The rows are grouped in 4 ways, from coarse to fine. Each group lies inside one group of the grouping before and may be the whole of it. The rows also spread widely along 15 directions, which tell nothing about the answers.
(in the rows, 128 means zero)
Some rows, each with its group in each grouping after it:
[145 147 114 141 142 159  95 134 171  61 126 122 141 136 153 128 124  97
 171 117 135  78 129 145 131 131 118  99 107 125 141 112 129 217  82 158
 114 155 114 134 140 101  72 143 136 186 132 138] => j142 j720 pebim j447
[148 114 117 156 160 148 153 188 123 119  97 126 140 116 105  94 123 151
 136 101 133  75  77 135 158 157 101  86 166 162 147 169  90 150 142 139
 122 143  93 110 129  83 130  93 108 109 131 125] => j142 j644 por j835
[115 145 147  96 119 151 128 126 175 162 112 169 140 115 109 132 115 156
  91 177  89 138 150  84 146 154 121 181 132 122 108  99 150 115  95  85
 133 168 119  84 195 154  86 107 104 126 131 139] => j654 j235 vid j898
[147  83  94 155  67 183  97 171 110 120  97  99 145  87 142  80 100 130
 186 125 128 101 108 100 173 142 128  73 160 155 147 121 127 102 104 176
  66 161 144 134 156 116 122 176  99 151 110 105] => j654 j80 bakor j556
[ 72 116 137 160 106 138 103 150 151  89 125 132 121 162 126 106 124 121
 111 143 197  84 122 123 141 121 167 116 153 146 132  98  86 115 100  87
 105 148 107 133 163 143  80 159 127 138 148 105] => j654 j80 bakor j209
[157 139 170 116 149 132 118  92 157  79 174 128 144 135 112 100 133  85
 136 111 117 204 122 174 127  82 149 155 118 125 130 128 136 152 136  88
 134 117 133 152  82 100 109 141 202 132  99 116] => j142 j720 savim j201
[133 149 161 110 176  98 134 117 185 142 153 147 146 151  69 113 153 112
  75 102 170 103 125 175 171 155  96 162 164 121 141 151  98 148 120 126
 160  92 130 110  97  90 120 141 149 129 125 150] => j142 j720 savim j188
[ 92 167 133 157 126 126  98  99 157 197 177 120  87 153 136 152  78  92
 105 185 204  83 166  93 134  94 119 112 114 129  69  45  95 158  98 106
  98 128  89 125 130 168 111 145 159 131 182 141] => j654 j235 vid j212
[ 91 105 113 143 158 113 159 173 116 133 158 119 140 140 107 136 136  86
 115 106 198  87 104 177 146 144  86 113 170 140  77 172  15 147 118 157
 120 107 124 129  96  76 130 128 146 119 175 121] => j142 j720 zep j40
[ 93 154 133 143 149 141 164 113 176 208 188 118  96 144  98 110 106  88
  95 152 236  83 129 135 157 157  93 118 167 130  81 104  98 140 102 136
 133 122  84  83 117 149 138 154 156 148 175 153] => j142 j720 savim j188
[141 124 139 128 136 136 131 132 109 165 103 151 188  64  68 119  95 121
  98 164 103 201 134 139 165  94  98 161 138 139  87 141  79 105 148  79
 137 131 100  93  96  98 133  65 137  93 150  98] => j654 j235 vid j898
[109 146 139 123 125 151  80 128 156  91 107 151 142 124 101 126 118 137
  95 149 145 145 154 125 143 112 171 146 115 126 131  84 144 142 105  73
 111 140 105 116 145 164  80 129 116 135 128 117] => j142 j720 savim j188
[119 120 103 142 156 129  76 218  86  76 110 143 125 122  68 178 142 162
  91 135 136  68 129 122 134 122 170  89 132 163 140 117  74 172 131 138
  65 136 125 156 136 144 118 144  86  81 179 123] => j142 j720 pebim j447
[118 121 150 137 166 162 125 216  79 106  99 127 131 124  74 133 187 198
  83 118 135 123 157 158 133 159 139 146 209 154 143 160  98 130 134 130
 138 130 104 115 204 163 138 138  57 107 160 103] => j142 j720 savim j201
[ 79 117 155  90 146 173 110 144 106  76 169 145 113 116 120 150 122 142
 115 146 146 183 139 163  84 146 188 163 122 123 110 120 150 131 114 137
  67 129 120 157 171 214  85 155 170 142 178 118] => j142 j720 zep j40
[132 134 147 130 114 140  72 145 121 167 163  97  86 167 188 163 139 121
 114 137 143 123 185 122  95 120 116 135 147 140  64  80 123 133  81 118
  84 107 132 150 185 168 119 156 128 134 148 128] => j654 j235 vid j212
[ 93 105 113 148  91 183  85 123  74 120 103 145 177  42 110 128  77 118
 160 186 148 157 152 130 159 116 134 121 135 138 119  89  86 142  96 168
  65 165  92 135 161 161  93 140 125 169 188  93] => j142 j720 savim j201
[161  94 106 158 111 167 135 167 126 106 141  97 143  90  36  60 138 105
 141 130 154 129  97 134 188 105 162  80 187 168 164 147 101 102 143 139
 122 161 138 113  91  99 169 207 125 124 128 100] => j654 j235 vid j212
[ 70 150 114 138 118 152 133 136 130  85 160 117 119 154 142 152 105 111
 172 166 114 136 170  86 123  61 167 133  90  90  84  86 101 182 125 127
 129 181 158 167 156 147  85 168 129 124 127 105] => j654 j80 bakor j209
[146  85 131  92 114 124 114 153 127 168 169 130 124 115 122 128 128 108
 103 108 137 135  97 146 141 175 107 131 163 158  95 143 112  83  99 150
  53  95 162 138 112 116 138 155 161 112 132 145] => j142 j720 zep j40
[153 117 141 129 129 170 131 126 116 168 166 122 139  82 135 125 111  87
 134 157 132 177 126 156 116 137  87 131 153 163  70 119 110 133  90 129
  94 139  82 108 134 128 129 111 176 154 174 127] => j142 j720 zep j40
[146 111 116 118 109 142 137 129 130 133 158 152 142  75  64 118  85 100
 125 174  82 182  87  82 157  85 165 116 104 162 106 100 117 112 141  80
  76 172 136 129  75 111 132 128 170  73 122 125] => j142 j720 zep j40
[156 107 125 137 108 162 122 157 126  89 123 131 163  81  42  81 119 122
 123 155  99 186 103 114 168  80 182 117 144 160 149 126 125  96 150  77
 116 173 131 118  95 112 138 155 134  95 111  96] => j654 j80 bakor j556
[165 130 106 220 142 173 109 180  76 127 103  86 158  76  78  98 115 114
 162 152 170  90 134 146 169  80 101  52 175 178 139 126  50 177 138 155
 131 161  56 114 113  96 159 136 106 142 186  90] => j654 j80 bakor j209
[126 123 133 162 127 175 101 135  85 117 120 117 139  82 123 116  82 128
 157 160 142 156 136 133 130  91 141 108 125 147 118 108 109 140 138 129
  88 143  82 140 136 155 115 117 150 133 172  93] => j654 j235 vid j212
[116 109 127 140 121 172 129 131 156  37 127 140 172 106  94  87 151  97
 167 130 140 114 114 164 162 141 144 123 164 138 177 142  99 168  86 164
 138 184 121 126 159  94  81 186 132 197 139 110] => j142 j720 pebim j447
[110 129 147  76 140 161 135 120 164  91 185 186 126 101  87 156 126 123
 119 184  87 135 113 114 112 168 165 164 116 136 138 101 153 164  84 154
  81 190 132 138 182 167  74 172 171 153 174 161] => j142 j720 pebim j447

New rows, each followed by its group in each grouping:
[ 56 143 129 162 141 119 127 143 137 124 129 116  79 188 146 111  82 153
 126  99 215  62 118 100 151 117 162  96 116 110 125 105 109 136 159 111
  97  96 122 159 120 161 101 133 127  85 110 118] => j142 j720 savim j188
[194 131  83 125 105 146 115 172 160 161 112  99 157 108  91 119 136  98
 121 135  82 138 151  95 177  97  97 110 140 136  78 122 114 131 108  98
 144 157 165  80  96  68 155 137  77 107  91 125] => j654 j235 vid j898
[ 88 142  96  93 111 194 132 130 164 153 102 118 164  85 100 100  90 120
 121 139 178 172 175 146 177 159 115 156 132  69  79 128 163 117  98 151
 140 128 132  60 130 172 108 141  88 179 122 118] => j142 j720 savim j188
[130 151 122  96 195 159 144 162 175  28 137 136 146 129  78 122 122 115
 116 102 134 156 100 183 115 124 165 133  85 101 124 169 153 185 150 107
 141 129 122 109  70 120  91 105 158 130 130 129] => j142 j720 pebim j447
[159 148 167 131 139 158 137  82 181 133 139 125 146 118 120  61 114 108
 140 114 141 170 121 155 160 127 111 148 145 125 146 128 166 132 123 102
 155 123  98 102 114 111 113 125 169 159  90 125] => j142 j720 savim j188
[177 102 163 157 114  96  44 157  88 137 104 111 164 133 119 116 167 133
  97  92 133 136 157 170 164  97 101 133 195 171 145 134  64  96 120 108
 105  71 141 164 126  80 145 148 113 104 109  94] => j654 j80 bakor j209
[192 180 140  94 175 136  79 139 215 118 147 129 105 154  91 134 130 134
  80 118 127  96 135 131 127 142 143 129  96 122 144 105 202 173 116 101
 120 114 129 101 102 145 110 140 140 131 119 173] => j654 j235 vid j898
[196 142 154 150 123 116  84 111 141 231 119 124 131 102 126  98  75 137
 111 129 132 109 117 104 179 128  69 109 141 161 134  99 139 103 135 116
  86  87 100 119  96 107 149  99 150  99 109 145] => j654 j80 bakor j209
[154 166 172 174 184 136 144  90 108 169 204  91  98 134 104  95 100 101
 147 125 173 164 134 162 135  61 118 105 145 140 122 118 108 173 180 133
 135  97  77 160  71 130 173 141 210 110 142 118] => j142 j644 por j835
[182 140 104  97 175 166 163 155 120 135 150 142 171  45  42 143 105 113
 141 159  61 170 111 135 151 128 100 129 112 126 106 156 122 188 146 178
 124 168 131 103  80  97 148 113 144 114 156 146] => j142 j720 savim j201
[151 125 115  81 121 166  89 124 185  83 160 137 133 101  93 112  99  89
 114 130 141 169 105 147 132 137 178 121  90 125 123 107 193 129 101 116
  65 129 145 116  77 152  98 164 176 152 121 145] => j142 j720 pebim j447
[138 112 105 137 104 187 155 138 122 147 113 130 179  48  49  73 103 114
 139 169 114 192 125 118 191 107 130 122 166 144 119 130 112 108 130 120
 136 184 107  80 116 114 149 138 111 132 127 100] => j142 j644 por j835
[148 121 114 144 140 166 130 157 160 129 125 114 150  92  35  71 128 111
 104 133 195 106 110 161 185 146 130 101 180 148 153 150 112 117 125 139
 139 140 102  73  96 118 148 169 122 153 159 121] => j654 j235 vid j898
[122 116 163 161 146 140 129 125 139 116 120 125 159 130 130  79 144 103
 125 100 198 114 113 201 153 154  83 132 195 150 139 158  70 135 102 127
 146 108  74 110 139  88 106 117 150 174 151 108] => j142 j720 savim j201
[ 94 166 153 141 156 128 154 120 176 104 150 131 105 177  91 103 122 140
 120 135 142 114 137 100 151  87 169 143 121 104 142 114 126 152 161  81
 171 149 131 132 132 135 105 150 136  98 104 119] => j654 j235 vid j898
[ 53 144 137 158 124 114 100 113 134 125 127 124 127 166 136 128  99 119
 124 135 204  96 169 127 158  89 139 135 127  98 109  97  66 144 127 116
 127 110 125 153 139 141  89 147 129 128 143  99] => j654 j235 vid j898
[186 121 109 144 129 187 162 173 155 114 164  94 128 107  87  90 159  82
 140 137 113 153 107 134 136 117 125  92 173 173 100 136 128 145 104 104
 143 184 110  82 116  92 157 158 130 141 127 124] => j142 j720 pebim j447
[106 114 161 142 141 111 128 127 138 102 163 117 104 185 175 107 126 109
 140  78 172 112  98 156 120 127 129 123 141 136 117 138  96 131 129 112
 101  90 133 173 120 105  99 132 181 114 107 119] => j142 j720 savim j188
[174  75 166 125 111 175 101 158 109  86 169 149 114  91  93 104 160 132
 116 152  99 157  75 134 106 158 185 116 185 222 171 109 146  96  92 107
  44 173 102 148 179 155 121 180 173 130 162 127] => j142 j720 savim j188
[184 142 138 128 160 179 106 169 170  90 105 150 139  94  77 110 139 144
  90 145 116 119 101 142 126 160 140 113 140 178 156 121 168 156 100  82
 114 164  59  71 145 137 104  98 120 144 155 143] => j142 j720 pebim j447
[128 159 153 112 160 163 157 108 204  88 177 144 108 155 146 119 131 106
 153 139 119 101 109 128 108 160 128 142 117 120 133 112 160 200  87 135
 138 178 108 121 172 128  68 144 172 178 134 161] => j142 j720 savim j201
[133 110  89 164 146 139 150 187 104 133 104  79 138 134 168 104 100 112
 175  62 166  86  98 152 155 132  66  72 142 128  82 182  66 152 146 165
 116  95 128 128  83  60 137  87 116 112 109 108] => j142 j720 zep j40
[146 184 141  99 157 132 114  86 185 132 194 116 106 153 115 139  96  98
 136 140 113 160 164 115 128  74 147 149  68  79 101  90 174 183 141 121
 134 122 161 147  84 143 114 161 182 123 105 148] => j654 j235 vid j898
[180 122 132 109 113 179  37 136 149  71 110 147 160  69  53 105 137 134
 105 147 124 149 137 148 159 140 187 122 138 159 196  89 185 135  87 128
  70 150 118 118 135 166 104 191 122 170 137 130] => j142 j720 savim j188
[156  92 106 125 120 178 151 186 127 172 146 107 143  89  94 103 149  92
 102 138 154 149 111 161 140 169  88 110 207 176  68 153  91 100  83 129
 111 149 100  66 134 109 163 134 118 148 167 127] => j142 j644 por j835
[145 102  89 128 146 136 140 186 124 126 137 111 162  99  74 122 135  84
 118 105 161 116 104 175 166 142  90  98 163 143  91 176  59 142 120 164
 115 116 141 105  66  67 151 138 124 124 152 124] => j142 j720 pebim j447
[109 121 158  97 121 152 123 119 130 142 126 149 151 114 160 139 123 139
 136 146  92 160 157 135 124 157  96 190 143 111  97 132 123 124  92 145
 120 136 136 130 203 139  82 117 133 153 139 121] => j654 j235 vid j212
[116 156 115 112 117 156  96 129 199  91 136 132 131 145  81 117 149 117
 113 142 151  99 168 114 170 130 167 135 135 105 150  85 154 167  81 127
 139 165 152 107 153 148  94 211  91 169 108 141] => j142 j720 savim j201
[149 127 164 164 111 145  94 108  96 176 156 123 134  94  94 111 128 112
 111 170 139 179 161 128 153  80 127 132 177 179 117  80  94 112 114  90
 105 134  85 134 139 141 151 154 151 118 149 103] => j142 j720 zep j40
[130 119 115 142 125 167  83 136  96  47 102 157 187  60  81 138 103 114
 157 171  97 162 131 136 146  83 165 119 101 145 146 101  94 183 116 129
  89 182 103 148 125 122  83 127 136 143 164  98] => j142 j720 savim j188
[164  96 153 115 143 145  98 137  79 108 133 173 178  49  60 130 129 143
 131 154  73 161 108 154 151 139 132 141 160 173 179 139  96 143 125 176
  71 153 115 161 146 116 123 143 157 126 171 123] => j142 j644 por j835
[141 120 156 128 129 139 141  89 146 111 173 139 149 126 159 111 123  78
 177 133  93 157 112 145 127 113 101 144 136 138 117 124  97 168  98 139
 120 158 123 159 143  77  93 132 194 159 122 127] => j142 j644 por j835
[127 124 128 106 124 142  67 202 128 141 115 124 120 141 113 160 153 157
  56 134 148 118 168 134 121 153 138 142 157 142  88 110 128 103  91 100
  87 108 136 111 169 174 119 143  79 113 152 129] => j654 j80 bakor j209
[144 159 144  80 149 166 129 127 162 164 138 155 134  98 109 144 118 153
 108 158  81 153 156 112 134 167 106 174 122 114 107 111 180 151  98 137
 121 149 121  94 173 164 105 118 121 140 132 158] => j142 j720 zep j40
[131 191 161 149 137 181 146  61 184 150 146  99 155 112  85  53 108 106
 156 153 162 187 194 148 187  79 115 163 148  77 144 109 167 155 135 130
 220 146  99  88 127 142 128 175 141 191  98 106] => j654 j80 bakor j209
[252 137 115 131 121 148  83 133 165 157 153  97 149  98  77  97 156  82
 130 123  86 146 140 133 175  99 101  95 162 169 138 107 145 157  96 127
 123 144 141 106  82  67 174 181 128 142  90 146] => j142 j644 por j835
[ 98 162 167 163 112 149 127  70 154 184 119 110 128 138 132  59  98 140
 137 126 186 151 179 120 193 101 114 151 164 104 140  95 142 108 134 102
 166 106  96 112 152 153 123 147 122 145  79 101] => j142 j720 zep j40
[146 156 186 179 147 132 140 114 165 137 155 116  81 178 104  62 145 147
 109 116 159 112 116 106 154  97 158 116 175 167 173  97 144 124 152  48
 156 131  83 128 142 133 138 151 145  94  85 121] => j142 j720 savim j188
[129 135 136 130  90 166 138  90 168 126 156 129 124 129 178 105  99  95
 183 155  84 159 131  80 132 103 130 136 108 128  98  79 152 147  89  99
 114 185 130 134 165 119  83 138 158 150  88 126] => j142 j720 zep j40
[189 166 154 178 170 163 106 144 111 168 136 114 115  96  57 108 139 158
 116 152 141  97 152 124 164 116 116  96 181 175 175  98 129 178 139 145
 133 143  61 113 147 150 169 157 111 125 160 133] => j142 j720 savim j188
[ 93 149 152 138 133 165 102 131 143 126 106 149 153 112  81 121 147 143
  83 167 172 136 183 146 155 137 136 164 173 132 130  96 112 141  86  99
 150 151  75  87 192 172  96 143  90 165 166 111] => j142 j720 savim j188
[ 77 135 175 154 175 147 140 155  96 103 194 113  79 173 121 140 161 132
 105 131 197 130 148 171  87 118 161 136 176 147 106 122  85 156 131 119
 121 118  87 160 173 184 123 163 162 122 189 109] => j142 j720 savim j188
[149 115 144 114 150 151 143 177 135 173 129 148 128  96  93 120 110 152
  79 147 128 122  84 129 128 182 102 131 158 169 105 147 127  93 124 109
  91 131  90  87 139 138 130  84 140 100 168 144] => j654 j80 bakor j209
[197 129 122 160 115 147  79 129 131 152 142 113 123  97 156 120  62  92
 156 150 115 121  91 101 125  93 111  68  90 176 104  79 134 149 117 105
  49 138  90 139  83 107 120  96 185 117 140 136] => j654 j80 bakor j209
[ 75 143 140 122 153 160 134 104 146  44 159 125 148 129  89 100 121 107
 160 116 177 157 149 182 152 106 172 147 124  79 157 142 125 175 139 174
 146 129 141 155 116 146  91 195 162 174 130 103] => j142 j720 pebim j447
[ 67  90  93 115 108 148 145 164  92  86 142 150 187  82  65 155 139  86
 138 173 122 160 144 141 159 110 140 148 154 121  81 138  22 147  98 162
 116 185 163 137 139 102 107 172 112 136 177  96] => j142 j720 savim j201
